There are 9 hidden switches. A switch that is on adds its own fixed numbers to the row, and there is some noise. The rows also spread widely along 14 directions, which tell nothing about the answers.
Some rows, each with its switches (1 for on, 0 for off) after it:
[ -83   35   39   47   30   66  -28   44   26  -20  -25  -17    7 -100
  -32   -7   57   22  -19  -25  -19   28  -13   -9  -34] => 0 0 1 1 0 1 1 0 1
[-27  15  24  -2  24 -17  10  25   3   5  -6  27 -17  -9  -1 -13  20 -16
  19  19   5  -1  10 -40 -36] => 0 1 0 0 0 0 1 0 1
[-23  -2  54  43  19  -7   2   0 -58  44  34   0 -31  26 -25 -45  18  16
  26  17  12 -15  56  35  -1] => 1 1 0 1 1 1 1 0 1
[-10   7  16   8 -12  10 -17 -21  17 -29  -2   6 -25 -34  30  32  15  33
  15 -19 -11  10 -15  -8  -4] => 1 1 1 1 0 0 0 1 1
[-26  30  22 -52 -11 -12 -37  -5 -33  48  20   8 -19  17  20   2 -33  45
  -3 -61  -7  -4  80  33  23] => 1 0 1 0 0 0 1 1 1
[-18  40  53  -6  -6  26 -24  45 -17 -28 -20  -3  14 -25  -7 -16   3   5
  -3 -11 -25  33 -10  12  -4] => 0 0 0 0 0 0 0 1 0
[ -9   1 -11   4   0 -11   9  -9  23 -54 -28 -36  -1   5  38  39  71 -10
 -15  36 -26 -35 -40 -64   6] => 1 0 0 0 1 1 0 1 1
[-20  27  35  13  14  -6 -27  19 -12 -17  -9 -43 -48  18  27  -7 -24  15
 -47 -16 -31  17  26  26   0] => 1 1 1 1 0 0 1 0 1
[  7 -14  18  18  30  20 -11  16  13 -28 -46   4 -12 -18  21  -7  28  28
  40 -15   1 -15  17   1  -4] => 1 0 0 1 1 1 0 0 1
[ 25  -6  -4  13  -8  33 -20  28  43 -50 -31 -26   4 -25  13  -7  11  42
  33 -61  -6  -7 -42 -18 -26] => 0 0 0 0 0 0 0 0 1
[-18  61  45 -48 -19  -3 -20   1 -38  25  26  20 -20  -6 -18  -4 -15   0
 -41 -55   3  26  16 -20 -28] => 1 1 0 1 1 0 1 1 1
[-14   6  -3   3  16  21  -6   7   7  -3  -2   5  -5 -22  -9 -10  29   6
  15 -27  29   1  -1 -33 -45] => 1 0 0 0 0 0 1 1 1
[  7  15  16 -38  -7  -3  -7 -17   8 -31 -12  51  34   2 -17  16  41   3
   6 -56  47 -23  -8 -25  -2] => 0 1 0 1 0 0 0 1 0
[-54  23  68  37  -6  34  20   7  -9  -6  26   2 -45  -2 -21 -33 -27  14
  -9 -15   9  27  56  29 -14] => 1 0 1 0 0 0 1 0 1
[ -9 -17  46  29  43  27 -20  24  19 -34 -23  20 -22  -4  22 -24 -17  18
  54 -12  24   2  30  27 -27] => 1 1 0 0 0 0 1 0 1
[-16  10  20   3  20  -1 -19  14 -10   5  10 -18  -4   5 -14 -13  19   8
 -24  -7  12  -3   2   7 -16] => 0 0 1 0 0 0 1 0 0
[ 35  42  53 -57 -20  15  -9 -11  52 -15 -15  54 -14 -24   6  16   1  49
 -12 -72   1  26  11   0  24] => 1 0 0 1 0 0 1 1 1
[-39  33  23 -28  10  22 -26 -11 -16  51  28  32 -24 -34  -9  12 -23  29
   2 -49  11  17  60  25  -6] => 0 0 0 0 0 0 1 0 1
[ 27 -17  -3   9  23   7   6 -22  -8  27 -17  50 -14   5  -8 -23  20  44
  65 -40  49 -10  59  14   1] => 0 1 0 1 0 0 0 1 0
[-28  38  55 -45   6  -5   6   6   5   0 -39  84  -6 -25  -1   5  13   9
   2 -33  11  23  64 -18  16] => 0 1 1 1 0 0 0 1 1
[ 17 -19  12  14  -9  70 -26  27 -54   6  -4  -4  22 -28 -21 -37  48  53
  70 -68  20  -8 -19 -13 -50] => 1 0 0 1 1 1 0 1 1
[ 34 -16   0  -3   0   6  22 -46 -57   2  -5  47 -45  22  28  30  12  10
  36  19  20  13  33  21  19] => 0 1 0 1 0 0 0 0 0
[-15  10  33  15  26  19   9  12  32 -10 -22   3 -20  20   4 -27  -6  28
  20 -28   9 -16  59  -9   0] => 1 1 0 0 0 0 0 1 0
[-33  -3  -7  36   8  14  -2   3   9 -38   8 -49 -39 -14  17  10   4 -12
 -17  11  -1  10 -42 -34 -62] => 0 0 1 0 0 0 0 0 1
[ -8  -6  18  26   2  35  -2  20  12   3  10 -21 -27 -23  17 -21  12  38
  57   2 -21   0 -13 -27 -43] => 1 0 0 0 0 1 0 1 1
[-14  -5  51  30  52  24 -24  -8 -30 -20  -3  29  -3 -32 -19  -6  37 -12
  -1  42  47  38  10  35 -20] => 1 0 1 0 0 0 0 1 0
[-20  47  71   1   1   9   2  -4  34 -43 -29  72   7 -63 -31   3  25  16
  -1 -43  13  28  33  24  34] => 1 1 0 1 0 0 0 0 1
[ 21 -10  29  18 -14 -24  21  18 -53  27  24   8 -28  28 -15 -57   8  17
  42  -1  13   9  10  -9 -36] => 0 1 1 0 0 0 0 0 1

New rows, each followed by its switches (1 for on, 0 for off):
[-41  16  28  -2  21   3 -15   2 -11 -15   4  12   3  -3 -13  -3  -6 -16
   1 -25  35 -18  13  -7 -31] => 0 1 0 0 1 0 0 0 0
[ -3  27  36 -38  19 -43 -60  16  35  11  -1   9   1 -34   2  -2  -9  27
 -11 -49   1  -5 -11  -8 -18] => 0 1 1 0 1 0 0 0 1
[-25  15  16  -9  19 -10  -4 -13 -12   8  -1  35  -7   3  -2  12  15   1
   6  -8  25 -17  36   9   3] => 0 1 0 1 0 0 1 0 0
[ -4  12   4  13   3   2 -12  -9   9 -12   8  -6 -17 -15   0   7   8  19
   8 -21   4  -7 -18  -7 -21] => 0 1 0 1 0 0 0 0 0
[  5  11   7  11  -3  -9 -19  19 -35 -18  -6 -11  -9 -14   1 -18  29   7
  -3 -20   5  19 -19  -4 -25] => 1 1 1 0 0 0 1 0 1
[ 15  15  25 -37 -51 -31  12 -31  -4  29  37  28 -34  13  26  17  -7  40
  42  -7 -25  -9   4  -4  17] => 0 0 0 1 0 1 0 1 1
[-35 -15  45  12  52   2 -29 -12 -11 -20   2  30 -16   5  18  19 -12 -18
  19  25  36  -4  35  33 -12] => 0 1 0 0 0 0 0 0 1
[ 35   3   3  19  13  -7  15 -23  12  27   3 -10 -46   9   9   8  27  48
   4  13 -21  -7  17  -2  28] => 0 1 0 1 0 0 0 0 0
[-20  12  51  15   1 -15 -21  11 -24  -7  -2  13  -4   7  -4 -32  -8  24
  32 -26  10 -19  38  54  11] => 1 1 0 1 1 1 1 0 0
[ 26 -15   1  34  31   4 -27 -15 -24   4 -15 -20 -27  -5   4  -4  46  39
  -7 -17  14   1  15  24   9] => 1 1 1 1 1 0 1 0 1
[ 19 -11  56  -5 -29  25  12 -10  25 -41   4  43 -15  -6  21   4  -6  38
  65 -18   7   1  -8  19   7] => 0 0 0 0 0 1 0 0 1
[-23   5   1  14  28 -12 -54  22  -7 -13 -37  -8   0 -37  25  -3   9  33
  27 -38 -14  -6  26  27   3] => 1 1 1 1 0 0 0 0 1
[-13  12  26 -25   9  -4   0  -2  -4  -2  -3  19 -17  23   8   7   3   2
  -6 -20  13 -14  35   3  -5] => 0 0 0 1 0 1 1 0 1
[-46  -9  34  25  71  24  -9   2  22  21   4  24 -20 -17  -2  -7  17  20
  41  10  29 -32  53  -8 -34] => 1 1 0 1 0 1 0 0 0
[ 32 -12  20   6 -18  -4  16  51 -10 -27 -49  -5  14  30  15 -54  42  46
  52 -26 -14 -30  19   3  19] => 1 0 1 0 0 1 1 0 0
[-36  23  18  38  52  43  -1  54  -5  13 -32 -44  -8 -12 -28 -37  37  19
 -24 -20 -22  -3  50 -25 -15] => 1 0 0 1 0 0 0 0 1
[ -1  18  14   7  45  34 -28  29 -13 -35 -46 -12   4 -17  -3  -4  44   3
 -21 -20   7  13  14  -7 -13] => 1 1 0 0 0 1 0 0 0
[ -5  15  18  -5   5 -39 -18   4 -18  38   6   4 -13 -28  -9 -27  26  30
  16 -13  -7  -2  25   1  -2] => 1 0 1 0 1 1 0 0 1
[ 24   2  35  11  28   3   6   1 -27 -30 -13  21   1  18 -23 -19  37 -11
  -9   0  43   6  14   5  -4] => 1 1 0 0 0 0 0 0 0
[-33  26 -17  17 -10 -13   3 -11 -16  -8 -14  20 -25 -70   0   5  23   7
  13 -17  -3  30  13  -2 -10] => 1 0 1 1 0 0 0 0 1
[-57  25  -4  37   4  -6   0  23 -15 -15 -10 -22  25   2 -41 -34  33  -6
  -6 -37  19 -26  24   0  -9] => 0 1 0 0 0 0 1 0 0
[-11  23  28 -14  -3 -15  -3   2 -41 -22  16   4  -5  12  -3   7  12 -25
 -12  10   9   0  -8 -15 -20] => 1 1 0 0 0 0 0 0 0
[-46  -1  26  -8  26   4 -23 -30 -57 -22   7  13   2  59  -2  16   6 -30
 -27 -30  66 -35  64  20  -1] => 1 1 0 1 1 0 1 1 1
[-34 -11  22 -12  15 -28  23 -38 -17   6  19  18 -29  47  35  38  29 -16
   1  77   9 -32  38 -14  14] => 0 0 1 0 0 1 0 1 0
[ 62 -37  66 -13  16 -11 -16  21 -37  15  21  12  -4  56  -6 -51  19  35
  44  -6  32 -17  11  20 -19] => 1 0 1 0 0 1 0 0 1
[  3  16  35 -15 -17   6  22 -13 -30  -3  -7  71 -10 -48  15  23  29  -1
  53  53 -11  41  -5  -1  12] => 0 0 0 0 0 0 0 1 0
[ 51 -27 -18   5 -48 -50  31 -18 -11 -10  -1  13  -9   9  29  14  66  34
  65  20 -19 -27 -43 -40  19] => 0 1 1 0 0 0 0 0 1
[ -2  32  63  -8 -45  37  46  49 -49   6  -5  16 -46  16   3 -51 -22  21
  31 -18 -42  41  30 -10 -22] => 0 0 0 1 0 1 1 0 1
[-21  17  24  -8 -16 -15 -16   6 -25   6   0  19  -8 -27  12   9  12  24
  26 -12 -21   6  16   9  16] => 0 1 1 0 0 0 0 0 1
[-43  14  10 -13  52 -29 -61  12 -31  19  32  -6  33 -14 -28   1  49 -35
 -25   8  40 -21 -22 -14 -50] => 1 0 0 1 0 0 1 1 1
[-14  21  26  -1 -22 -19  11 -30 -17  12  30  17 -30   4  -6   4  -9  16
   7 -27   7 -10  39   6  14] => 1 1 0 0 1 0 0 0 1
[-41  11  20 -16 -25  22  20  -8 -33   1  35 -15 -24  36  19  23  11   1
   0  -1 -14 -32  22 -30 -10] => 1 0 0 0 0 1 1 0 1
[  0 -12   5  21  37  -4 -19   1  31 -24 -27  12  -3 -15  20  -7  15  21
  51  -2  24 -16  12   0 -11] => 1 1 0 0 0 0 0 1 0
[ -6 -20  26  24  15   7  -8 -33 -14   3  50  -8 -37  22   7   7  24  14
  10  22  33 -17  -9   5 -36] => 1 1 1 0 0 1 1 0 0
[  8 -13  36 -18  -2 -29 -25  12 -25 -14   3  36  25  23  -7 -22  -5   6
  53 -35  39 -29   8  32  -9] => 0 0 0 1 0 0 0 0 1
[  4  20  21  12  -1 -51  34 -13  26 -24 -33  30  19  -8 -16   6  80   7
   4  31  -8 -27  11   2  65] => 0 0 0 1 0 1 0 0 0
[ -2  -1 -17  16  15 -13  -9   1 -32   0 -28  -1 -12  -8   5 -13  29  20
  16 -31  14   0  46   3   2] => 1 1 1 0 0 0 0 0 1
[ -1  19  74   2 -33 -18  26  13  22 -45  -3  41   8  13  -4 -23   4  20
  42  -6  -1 -19   6  16  29] => 1 1 0 0 0 0 1 0 0
[-19   3  -1  69  36 -40  -3 -27  24 -27  11 -24 -42  -2   0 -22   8 -14
  -6  34  31   4   2  33 -25] => 1 1 0 0 0 1 1 0 0
[ 18  21  21 -19  -1  -4 -18  20 -22  -9 -32  17   6   9   0 -14  23  18
   2 -40   2  11  15   4  12] => 0 1 0 1 0 0 1 1 1
[ -4  18  27  15 -14 -37  -1  25  -8 -23  -4 -13  -4  26 -17 -52   9   8
  -7 -34  16  -6 -11   7 -28] => 0 1 1 1 0 1 1 0 0
[-30   5  13  23 -18  29   3  -7   9 -25   1   6  -7 -21   7   7  18  29
  38 -26   3 -13  -2   4  -8] => 0 1 0 0 0 1 1 0 0
[-37  -5  10 -25  25   8   5  35 -60  19  -2  12  32  52 -20 -31  47 -21
  17 -18  42 -47  56 -45 -31] => 1 0 0 0 0 0 1 1 1
[ 12  -1  86  34   6  26  22  33 -11 -20   8  21   6  32 -62 -79  15  13
  15 -32  50   5  32  30 -14] => 1 0 0 0 0 0 1 0 1
[  4  -2  34 -29 -15 -10 -31  22 -45  18  18  19  -2 -14  16  -4  18  24
  49  -8 -13   1 -21 -13 -30] => 0 1 1 0 0 1 0 0 1
[ -6  32  32  28  33   8 -17  47  -3 -11 -11 -36  -2  -8 -50 -70  28  -2
 -55 -28  29  32 -15 -14 -64] => 1 0 1 1 0 0 1 1 0
[ 43  -5  21  18 -45  12 -24  26 -25 -30   5 -29  -4   3  11 -33  11  57
  49 -55 -21  -2 -45  21 -13] => 1 1 0 1 0 1 1 0 1
[-26  30  49  -8  54   1 -21 -11 -10  45   8   7 -34   2 -22  -5  21  21
 -57 -17  14  12  93  15  18] => 1 1 1 0 0 1 0 0 1
[  3  20  20 -21  13  10 -11  -2   6 -25 -24  27  -6 -12   8   1  14   6
   5 -27  20  10  16  -1 -14] => 1 0 0 1 0 1 0 1 0
[-18   1   4  13  46   8 -20  16  -8   9   8 -16 -32  -5  23   0   5   4
  17  19   1 -11  -6 -22 -52] => 1 1 0 1 0 0 1 0 0
[ 27  -2  25  25  23   4 -31  -4 -25  -2 -11 -25 -38  -3   7 -12  21  33
 -16 -19  -1  19  11  26  -3] => 1 1 1 1 1 1 0 0 1
[-20  -8  12 -29  35  -9 -25  13  10  -2 -22  20  11  18  22  -4  17  11
  38 -29  26 -46  46 -14 -15] => 1 0 0 1 0 1 0 1 1
[-37  19  29   3   0  32  11  18 -30   9  32   6 -13 -21 -21 -13   9  -3
  24  -4   7  -4  -6 -33 -57] => 1 0 0 1 0 0 0 0 0
[-19  13  17   5   8  10  -2 -13 -15  18  11  12 -16   0 -13   3  17  31
   9 -40   8 -18  54   2  13] => 1 1 0 1 0 0 0 0 1
[  5   8 -12 -17   5  -6  -8  -3 -33 -24 -20  -6  -7  30  25   2  20  -7
   5 -17  15  -9  18 -17 -12] => 1 1 0 0 0 1 0 1 0
[-15  36  59 -21   7 -20 -12   9  19 -17  -1  11 -21  -5  15   0 -16 -10
 -19  18  -9  13 -13  -4 -20] => 0 0 0 1 1 1 0 1 0
[-40  21  13   4 -28 -17  28  18 -29 -34 -35   0  -7  38   6 -26  19   5
  -1 -49   2 -25  60 -11  12] => 1 1 1 1 0 1 1 0 1
[-82  23  49  49  64  34 -32  13  33  18   3 -26 -29 -38 -14 -26  13  27
 -22  -8   8  -4  41   1 -40] => 1 1 1 1 1 1 1 1 0
[ 28  -5   6  -8  49 -40 -48  -4 -11  10   4 -19  -4   8  -9  -2  49   4
 -37 -16  34 -20 -23 -21 -31] => 1 1 1 1 1 0 0 0 1
[-53  21  75  -6  -6  16   4   8  60 -65 -24  23  -9 -20  32  36  14   3
  -9  20 -26   2 -14 -12  12] => 0 0 1 1 0 0 1 1 1
[  8  -6  22  19   6 -14 -20  -2 -51  -9  20 -27 -12  36 -16 -30  -1  11
 -10 -19  31  -8  15  45 -12] => 1 0 1 1 0 0 0 0 0
[-33  26  38  20  49  15 -41  21   6  51  14  -2 -32 -65 -19 -10  18  36
  -4  -6 -18  29   9  -8 -37] => 0 1 1 1 0 0 0 0 1
[-29   2  10  -3  34 -13 -22  -4  21  19  -6  45  30 -32 -28  -7  44  17
  40 -29  44 -29  27  -3  -8] => 0 0 0 1 0 0 0 1 1
[-37  30  27 -24  20  10   2 -14  53  -9   0  29 -10 -37  -1  52  33   2
 -25  -4  -4 -11   0 -46  -3] => 0 0 0 1 0 0 0 0 1
[ -4  20  26  21  17  33 -11   0  13   9   0   3 -32 -50   0   1  18  35
   8   5 -14  33   5  25  -1] => 0 0 0 0 0 1 1 0 0
[-44  41  11 -15  41  17  -8  15  23 -32 -52   7   0 -49  12  44  48 -16
 -44  10 -24   9  29 -36  20] => 1 0 0 0 0 0 0 0 1
[  2  -2  56 -20  33  18  -1   7 -50 -15 -22  24 -17  48  10  10  32 -18
 -31  20  19  12  34 -16  -2] => 0 1 1 1 0 0 0 1 1
[ -9  27  20  29  34 -11 -24 -12  -5  19  -2  -8 -20 -38 -33  -9  32  19
 -43 -14  13  22  11  17  -2] => 0 1 1 1 1 0 0 0 0
[-25 -26 -34  21  32 -24 -24 -29 -33 -39   1 -27  -5  42  27  14  26 -39
  -3  14  59 -29  11  14 -28] => 1 0 0 0 0 1 1 1 1
[-23 -13  19  -8  25  28 -42 -11 -25  -9  -6   7   2   5  17  25  44  23
   6 -32  29 -21  21   5  -7] => 1 1 1 1 0 1 1 1 1
[  7  12  45  19  23 -43 -10 -10  66 -16  -1 -18 -32  11   7  -9 -14  17
 -19   8  -4 -11  10  26  21] => 0 0 0 0 1 0 0 0 1
[-23  31  55 -26   8 -26  -9 -24  20  -6  24 -11 -11  43  -8  32  27   6
 -84   3   1 -28  19  17  40] => 0 0 1 1 0 1 1 0 0
[ 23   4  10 -25   0 -36  -7  -9 -14  -5  -7  26 -16  12  22 -11  17  11
  20  -8  20   5   6 -12 -15] => 1 1 1 0 0 1 0 1 0
[ 33 -33  28 -21  -4 -18 -73  18 -79   9  15   5  16   5  27 -13  -1  24
  69 -12  15  -3 -41  26 -35] => 0 1 1 0 1 0 0 1 1
[-16 -26  48  44   1  21  58  32 -70  -2   4  -8  -6  61 -15 -38  63  -4
  37  62  -4 -33  22 -33  -6] => 0 1 1 0 0 0 0 0 0
[-27  36   5  -1  43 -11  17 -26  42  -4 -35  49 -39 -67   0  27  49 -12
 -21   3  12  17  28 -53 -16] => 1 1 0 1 1 1 0 0 1
